There are 3 nested groupings, the coarsest first. Each group lies inside one group of the grouping before and may be the whole of it. The rows also spread widely along 11 directions, which tell nothing about the answers.
(in the rows, 128 means zero)
Known rows, each followed by its group in each grouping:
[105  64 141  77 120 130  66 109 146 122 112 142 169 154 134 153  73 127
 116 123 118  70 152 117 115] : z_73 zuro z_566
[144 138  96  99 203 168 143 107 135 137 163 112 165 134 152 126 137 101
 123 152 120 180 138  89  93] : z_216 bilus z_772
[133 119  83 125 185 115 152 150 170 122 119  94 165 114 140 168 140 119
 119 134 140 162 175 106  75] : z_490 pofim z_910
[137 110 124  69 162  94 111 160 165 177  72  99 147 101 152  56  85 114
 204 123 105 129 155  52 141] : z_490 meku z_693
[101  77 119  77 105 112  79 100 157  86 135 122 168 102 160 188  93 153
 107 154 173 110 147 162 128] : z_216 detod z_898
[ 84 104 123 180 119 153  82 180 157 148 180 152 122  82  95 112 121 134
 105 133 110  82 116 136 132] : z_216 funar z_682
[ 77  94 112 150  98 178 113 168 144 136 173 164 131  60 116 119 109 129
 113 160 128 102 111 130 118] : z_73 zuro z_89
[108 119 140  85 117 110 153  98 128 120  75  93 152  87 144  95  82 176
 183 135 139 166 119 120 148] : z_216 sibab z_194
[180 104 141 185 191 113  63 123 146 117 149 122 108 187 106 184 131  87
  88 107 103 106 211  99 105] : z_490 Suvu z_311
[157 122 104 168 118 136 139 149 103 128  81 166  72 121  96  77 137 108
 152 116 112 116 189  95 194] : z_490 Suvu z_432
[ 84 144 108 105 129 170 135 126 114 139 117 159 112 116 106 107 120 153
 126 158 134  91  94 187 139] : z_216 detod z_419
[194 137 136 117 154 136 118 104 132 135 103 103  60 148 159 110 161 102
 125 165 115 177 138  86 131] : z_216 bilus z_521
[174 143 153 124 167 106 101 129 150 133 131  92  48  89 168 137 149 113
 127 192 161 167 133 150 131] : z_490 Suvu z_325
[166 111 173 125 180  78 117 102 140 120 117  64 144 111 159 145 104 137
 160 134 113 186 145  90 113] : z_73 koz z_740
[105 143 134 113 113 120 170 139 125 150  52 120  89  63 128  77  95 165
 178 156 144 138 122 160 153] : z_490 fise z_256
[116 113 125  73 136  99  94 136 152 117  67 141  97 120 144 140 112 138
 140 149 166  53 159 189 175] : z_490 pofim z_720
[111 111 114  84 149 164 102 113 115 119 153 156 129 106 152 136 124 121
 120 159 152  99 123 170 151] : z_73 Nilis z_130
[171 123 150 119 135 132 117  72 107  98 131 117  92 131 142 131 140 124
 123 156 132 158 133 132 164] : z_216 sibab z_912
[120 161 167 121 173 117 105 147 120 158 130 118  93  85 120  82 124 143
 152 157 115  94  68 192 158] : z_490 pofim z_977
[200 144  98 149 174 151 154 114 127 124 124 112  50 134 141 138 183  93
 122 169 143 206 196  99 133] : z_216 funar z_191
[130 107 153 217 115  99 145 133 127 107  81 102  69  72 125 142 109 179
 150 117 136 150 179 148 138] : z_73 Nilis z_271
[113  90  91 137  92 144 113 165 143 119 115 151 109 129 114 141 146 107
 100 137 117  90 160 114 123] : z_73 rufev z_719
[100 122 176 156 161  89 130 121 139 146  88  64 178 112 107 101  63 182
 173  89  82 147 122 103  96] : z_216 sibab z_415
[ 90 150 145 131 148 131 122 169 143 161 120 106  99  73 131  99 120 148
 146 155 114 114  72 169 110] : z_73 Nilis z_98
[119 128 143 145 139 123  80 159 134 153 155 128 146 139  90  88 134 123
 122 108  60  90  93  96 131] : z_216 funar z_734
[128 110 158 131  90 128 108 107 107  90 137 128  97  96 140 147 131 148
 113 161 136 123  99 163 153] : z_73 zuro z_566
[ 70 143 142 127 161 150 117 148 138 152 148 114 137 103 120 134 107 154
 113 158 112 101  70 187  77] : z_73 rufev z_719
[140 137 179 138 166  93 129 111 100 142 110  94 134  68 135  67  79 161
 201 124 108 147 109 128 177] : z_490 meku z_693
[ 98 122 139 114 157 108  78 163 185 160 129  94 133 124 139 121 104 137
 124 139 106 103 107 124  80] : z_216 bilus z_772
[ 96 126 116 100 181 109 116 169 182 162  89 106 119 102 142 138  91 134
 148 151 161  98 170 166 102] : z_490 fise z_256
[114 128 129 179  98 149 149 121  88 112 139 139 143 101  91 112 142 143
 112 110  79 137  91 120 133] : z_73 Nilis z_98
[131 108 202 166 101 116  86 107 140 146 124  89 119 118 115 123 108 146
 102 132  58 153  64  98  72] : z_73 Nilis z_98
[120 119  80 112 149 131 174 142 123 134  81 139 173 111 103  93 117 128
 165 102 116 127 171  93 145] : z_490 pofim z_977
[114 150 133 149 142  97 142 118 108  86 124 100 133 115 115 147 142 167
 135 116 137 116 120 187 157] : z_216 sibab z_912
[140 120 145 142  71  98 110 143 158 119  89 104  33  94 143 111 144 145
 129 165 141 149 122 129 150] : z_216 sibab z_194
[152 130  92 145  99 109 162 142 128 120  78 115 114 142 107 113 170 128
 134 116  97 159 151  74 123] : z_216 detod z_419
[112 116  86  77 128 166 106 125 111 130  97 193 130 145 106 103 113 108
 124 137 131  56 153 145 179] : z_490 Suvu z_432
[130 115 121  67 181 129 135 134 161 183  56 115 144 124 132  78  82 117
 180 133 113 135 160  79 107] : z_490 pofim z_977
[115 133 145 153  87 108 123 138 141 121  97  93 105 125 113 147 152 153
  91 133  86 128  71 139  80] : z_73 Nilis z_98
[154 150  95 151 116 118 188 130  89  98 112 116 149  98 108 107 165 127
 145 118 104 184 127  86 150] : z_490 Suvu z_311
[ 77 104 166 135 187 130  74 109 153 122 187 116 159  84 140 157  56 171
 127 147 160 104 128 198 125] : z_216 sibab z_194

New rows, each followed by its group in each grouping:
[132  83 182 157  96 118  52 102 152 120 154 119 147 126 113 156  93 130
  71 136  84 126  97  96  85] : z_490 Suvu z_311
[100 108 109 101 127 133  88 143 155 123 145 130 171 120 137 128 123 132
 112 134 117  98 115 116 122] : z_216 bilus z_521
[148 103  77 111 127 169 136 105 123 106 131 153 142 149 131 150 159  96
  93 135 118 142 167  91 112] : z_73 Nilis z_271
[115 158 128 127 183 110 143 154 167 140 127  73 117  62 153 144 113 150
 143 174 156 176 112 156  77] : z_490 Suvu z_311
[134 142 179 113 138  82 106 136 131 148  92  77 115  95 151  70 112 160
 180 136  97 143  78 113 157] : z_216 bilus z_521
[136 112 153 137 133 154  97  98 140 128 136 125  69 111 148 161 124 128
  94 176 137 134 121 162 109] : z_73 Nilis z_98
[136 112 160 151  45  89  77 129 123  83 157 117 108  82 133 139 161 148
  99 150 112 129  71 142 166] : z_216 detod z_898
[160  92 140 110  77 106  69 171 171 123 141 116  65  91 171 128 166  92
 112 181 119 132 113  82 134] : z_73 zuro z_566
[109 132 123 121 148  94 169 137 133 106 125  80 177  64 145 141 122 162
 160 136 133 176 110 128 114] : z_73 koz z_740
[117 142 134 134 153 111 160 155 171 152  80  86  79  60 141 116 116 155
 148 172 152 168 121 150  91] : z_490 pofim z_977
[130 105  67 162 102 106 164 197 158 114  90 113 101  62 141 126 164 122
 159 124 141 161 196  78 141] : z_73 Nilis z_98
[147 112 153 104 114 168  98  82 120 140 105 153  78 125 125 109  96 112
 111 176 126 132 122 124 137] : z_490 Suvu z_311
[150 121  93  92 154 132 149 122 142 138  92 104 159 138 129 110 132 115
 147 128 109 180 168  56 113] : z_216 funar z_191
[169  99 140 149 104  85 140  97 127 100  64 100 101 107 143 131 111 148
 150 122 128 165 180  95 154] : z_490 meku z_693
[138 180 110 139 126 135 176 108  75  90 108 123  92 128 120 143 193 152
 109 143 124 132  82 197 141] : z_73 Nilis z_271
[100 128  98 136 107 142 181 149 106 109 141 137 165  50 118 100 134 145
 152 139 120 156  98 111 153] : z_73 koz z_740
[185 133 111 140 159 138 157 104 101 124  82 137  86 151 107 113 154 104
 137 126 116 149 181 105 154] : z_490 pofim z_977
[ 75 134 122 100 140 124 110 148 145 137 117 123 156 102 114 118 109 163
 140 133 129  81  98 177 137] : z_216 funar z_682
[147 125 174 122 139 153  79 125 149 159 151 114  56 120 149 129 133 106
 100 193 108 136  82 129  84] : z_73 zuro z_89
[133 136 153 100 129 124 121  90 122 120  77 126 109 149 119 134 127 145
 107 149 119 106 100 168 125] : z_490 pofim z_720
[142 138  91 142 111 135 143 169 138 112 139 125  79 103 138 146 190 106
 110 166 135 135 127 128 120] : z_73 zuro z_89
[150 119 169 140  90 110 113 125 129 143  90 106 100 141 106  96 134 127
 123 132  56 140  83  73 111] : z_73 koz z_740
[162  96 117 110 115 153  98  69 113  89 154 146 144 177 122 168 155 104
  68 142 110 138 145 100 130] : z_216 funar z_734
[126 102  87 110 149 147  75 159 144 143 150 175 131 145 116 108 132  81
 112 129 111  52 154 108 151] : z_490 meku z_693
[139 154 101  74 186 166 122 120 133 159 112 134 138 176 112 116 134  92
 110 149 105 117 116 115  88] : z_490 Suvu z_311
[158 141 124  97 231 144 134 138 161 194  60 108  75 157 133  98 106  99
 158 150 125 137 179 105  92] : z_490 pofim z_910
[ 96 162 126 103 143 175 136 109 142 156 118 120 111 152 102 108 125 138
  92 167 101 124  51 153  62] : z_216 sibab z_912
[138  99 146 120 112 163  60 126 158 140 167 149  65 114 150 143 145 105
  73 193 126 111  95 146 102] : z_73 Nilis z_271
[121  84 130 168  76 155  82 170 144 150 125 170  77 132  91 100 132  99
 106 131  84  73 141  83 129] : z_73 zuro z_89
[134  87 137 193 129  91 109 138 156 115  89 118 107 128  99 158 112 143
 112 103 120 109 196 119 114] : z_490 pofim z_977
[152 104 141 167 164 142  93 115 148 133 141 125  81 141 122 132 113 115
 119 134 126 138 182 109 126] : z_216 sibab z_194
[119 148 181  73 154 143  80  98 120 154 155 127 129 112 139 110 107 128
 112 184 112 106  45 183 127] : z_490 fise z_256
[146 120 134 148 214  97  92 147 146 124 148 107 131 107 142 154 107 116
 151 128 144 123 196 132 141] : z_490 Suvu z_311
[141 155 129 179 134 102 156 154  86  91 163  98 157 115 106 128 185 134
 127 104  76 147  86 116 133] : z_73 zuro z_566
[ 75  88 148 141 108 185  67 140 165 169 172 157 125  82 103 104  77 136
  94 168 108 107  94 121  98] : z_216 funar z_191
[172  97 148 140 118  91  76 109 123  98 122 131 132 164 111 150 152 108
  96 108  92  97 151 110 156] : z_490 pofim z_977
[ 67 138  96  60 184 146 132 120 146 134 124 115 204 129 123 152  94 157
 124 144 146 107 116 178  93] : z_216 funar z_191
[ 83 152 134 100 131 162 131 136 125 171 103 123 155 137  96  87 120 140
 118 132  64 103  37 131  76] : z_73 Nilis z_98
[127 140  52  85 135 155 176 128 144  99 129 122 127  91 155 159 176 126
 113 178 183 169 143 150 126] : z_216 funar z_682
[168 131 150 207 148 133 146 141 130 145 139 109  75  76 113  98 145 120
 131 146 101 191 132  93 118] : z_490 pofim z_977
[169 163 157  69 219 133 134  78 138 152  91  85 115 159 154 129 125 119
 129 170 121 167 108 138  81] : z_490 pofim z_720
[114 138 122 108 127 156 118 141 177 161 110 112  76 126 127 129 136 134
  92 184 123 140  94 136  63] : z_216 funar z_734
[ 99  84 128 166 122 138 113 145 126 129 118 144 129 105 105 122  91 138
 136 116 109  98 166 122 133] : z_73 rufev z_719
[100 113 136 116 153 125  99 154 137 164  94 134 126 102 108  77  78 146
 179 123 121  88 155 132 172] : z_216 funar z_191
[168 130 152  67 165 157  97  54 134 132 101 131  93 186 146 157 131 106
  78 181 129 125 116 155  95] : z_490 pofim z_720
[ 75 147 145 156 186 130 140 148 155 148 149  77 154  76 128 157 106 170
 118 146 119 148  76 174  43] : z_73 Nilis z_98
[157 145 149  75 169  99  80 123 142 145  89 115  97 181 128 130 147 108
 115 146 106  77 106 158 127] : z_490 pofim z_977
[132 123 177 190  91 121 105 158 146 150 124 112  37  82 114 102 135 137
 117 165  93 140  79 119 114] : z_73 koz z_740
[148 110 101 109 132 154 139  84 131 116 102 139 146 171 109 156 141 110
  78 136 112 139 149 107  89] : z_490 pofim z_977
[133 146  49  84 177 141 190 130 132 112 129 105 200 117 137 138 164 120
 142 130 140 184 155  93 113] : z_216 funar z_682
[167 154 135  86 177 120 103 106 123 127 138 113 138 172 127 142 171  97
  93 150  97 119  88 146 109] : z_490 pofim z_977
[123 126 160  96 122 161 111  68 120 138 116 134 101 112 136 117  91 146
 108 184 127 131  80 163 119] : z_490 meku z_693
[119 154  65  62 163 126 166 144 122 121  84 128 124 105 155  99 147 130
 181 144 162 124 155 147 182] : z_216 bilus z_772
[ 84 110 129 173 156 148 120 156 150 143 172 128 147  45 115 113  93 159
 144 135 138 131 136 141 133] : z_216 funar z_682
[142 113 153 186  72 109 130 155 153 135  85  95  36  65 137 117 143 146
 130 155 115 170 117 106 115] : z_73 Nilis z_98
[170 130 137  57 153 100 129  51 134  91  74  90 128 172 158 189 143 135
  98 160 146 156 132 162  96] : z_490 pofim z_977
[160 143 111 164 163 129 167 107 129 107 101  89  95 147 130 182 166 130
 101 136 126 183 162 131  77] : z_73 Nilis z_98
[109 121 125  25 186 152 101  63 133 125 123 128 173 161 152 144  85 135
 131 154 153 113 128 166 124] : z_216 sibab z_194
[149 101 124 135 146 120  87 150 146 119 145 126  89  88 161 147 144 106
 134 148 143 121 168 129 160] : z_73 Nilis z_98
[132 103 148 133  91  64  56 153 156  94 120 108  93 111 159 150 147 142
 118 140 134  86 125 148 170] : z_216 bilus z_521
[136 128  84 188 137 145 196 117 110  90 127 122 124  77 115 158 145 143
 115 140 162 194 179 132 118] : z_490 Suvu z_325
[ 90 119  96 161 127 190 141 137 126 130 173 164 123  85 103 103 118 134
 115 147 134 132 123 136 134] : z_216 sibab z_194
[125 119  73  57 203 183 102 137 120 147 180 185 197 140 118 103 132  68
 124 139 117  78 141 118 154] : z_490 pofim z_977
[159 123 167 200 164 136 134  79 119 114 163  91 122 118 118 134 115 144
 116 128 102 208 135  98 103] : z_216 sibab z_194
[146 138  96  77 159 109 111 142 170 116 130 107 125 145 149 178 180 100
  81 170 138 121 119 148  86] : z_490 pofim z_977
[105 148  94 153 129 143 146 122 126  73 199 120 139  90 133 178 175 148
  77 162 158 152  94 187 118] : z_216 sibab z_194
[124 159 124  79 181 133 191  95 112 126  87  91 152  76 154 116 113 164
 164 165 156 184  99 169 122] : z_490 pofim z_910
[165 139 111 160 166 153 138 102  99  90 197 120 127 116 142 176 187 103
  84 150 124 177 123 134 119] : z_73 Nilis z_98
[133  77 155 158  88 143  92  70 143  99 130 122 122 138 133 167 110 147
  68 146 115 150 129 106  94] : z_216 bilus z_521
[ 99  92 124 171 123 184 110 140 131 140 146 186  82  47 114  97  77 133
 130 165 160 107 166 150 172] : z_490 Suvu z_432
[104 137 155 140 127 100 110 148 135 123 160  94 153  81 121  99 126 153
 142 132  97 133  62 128 134] : z_216 sibab z_912
[ 96 179 120 135 163 145 184 112  73 109 123 125 140 112  97 133 141 165
 132 141 124 118  70 210 139] : z_73 koz z_740
[149 154  94 110 148 127 123 166 162 139 133 116  90 142 137 148 189  86
  86 171 127 130 127 132  86] : z_490 fise z_256
[ 64 148  76  89 100 149 145 152 125 111 126 148 140  95 117 138 147 160
 109 164 158  87  74 208 132] : z_216 detod z_898
[156 136 143  90 188 134 121  91 144 140 117  95 137 131 154 135 108 120
 125 165 124 182 129 112  88] : z_490 Suvu z_432
[133 102 118 153  79 119  89 131 148  98 146 137 113 125 114 169 161 115
  58 151 123 115 123 127 106] : z_490 Suvu z_325
[177 167 119 118 182 166 144 109 106 148 134 123  57 128 139 101 164 104
 135 181 133 177 128 130 137] : z_216 detod z_898
[108 164 129 123 150  91 131 158 128 117 120 108 152 108 117 124 154 147
 126 128 112  94  76 178 132] : z_490 pofim z_720
[127  76 152 138 125 169  93  73 123  92 176 144 122 116 141 192 104 131
  73 170 149 130 138 157 110] : z_73 zuro z_566
[139  94 172  80 141 116  30 117 165 158 114 127  93 141 144 117  96 119
 126 156 125  78 132 136 151] : z_216 funar z_682
[116 127  70  97 213 175 169 127 160 158  89 130 139 119 138 134  87 118
 143 157 165 160 205 113  79] : z_490 Suvu z_432
[108  91 100  95 154 171 110 135 155 152 115 154 136 142 126 134  96 103
 127 142 130  96 174 106 101] : z_73 zuro z_89
[150  88 162 140 143 112  75  99 109 107 144 134 149 162 110 149 117 115
 116 109  89  95 145 112 150] : z_73 koz z_740
[115 150 117  63 143 135 151 125 133 165  65 112 138 122 127  67 108 137
 161 145 101 128  86 112 113] : z_490 meku z_693
[148 138 125 120 128  98 103 162 189 145  82  75  65 136 160 133 163 126
 111 165 120 151 122  99  79] : z_216 bilus z_521
[143 120  96  72 176 182  98 111 129 149 127 174 122 181 121 127 139  75
  90 155 122  84 145 129 122] : z_490 pofim z_910
[111  97 128  94 141 181  70 119 155 142 171 163 101 102 139 129 102 117
 102 186 150 103 134 147 138] : z_216 funar z_734
[ 86 122 132 135 151 137 107 142 153 117 202 116 152  54 141 136 112 149
 120 166 149 133  92 164 123] : z_216 sibab z_912
[140  90 135 110 102 106 114 118 103  93 114 134 134  93 146 126 118 131
 161 127 137 117 159 119 194] : z_73 zuro z_89
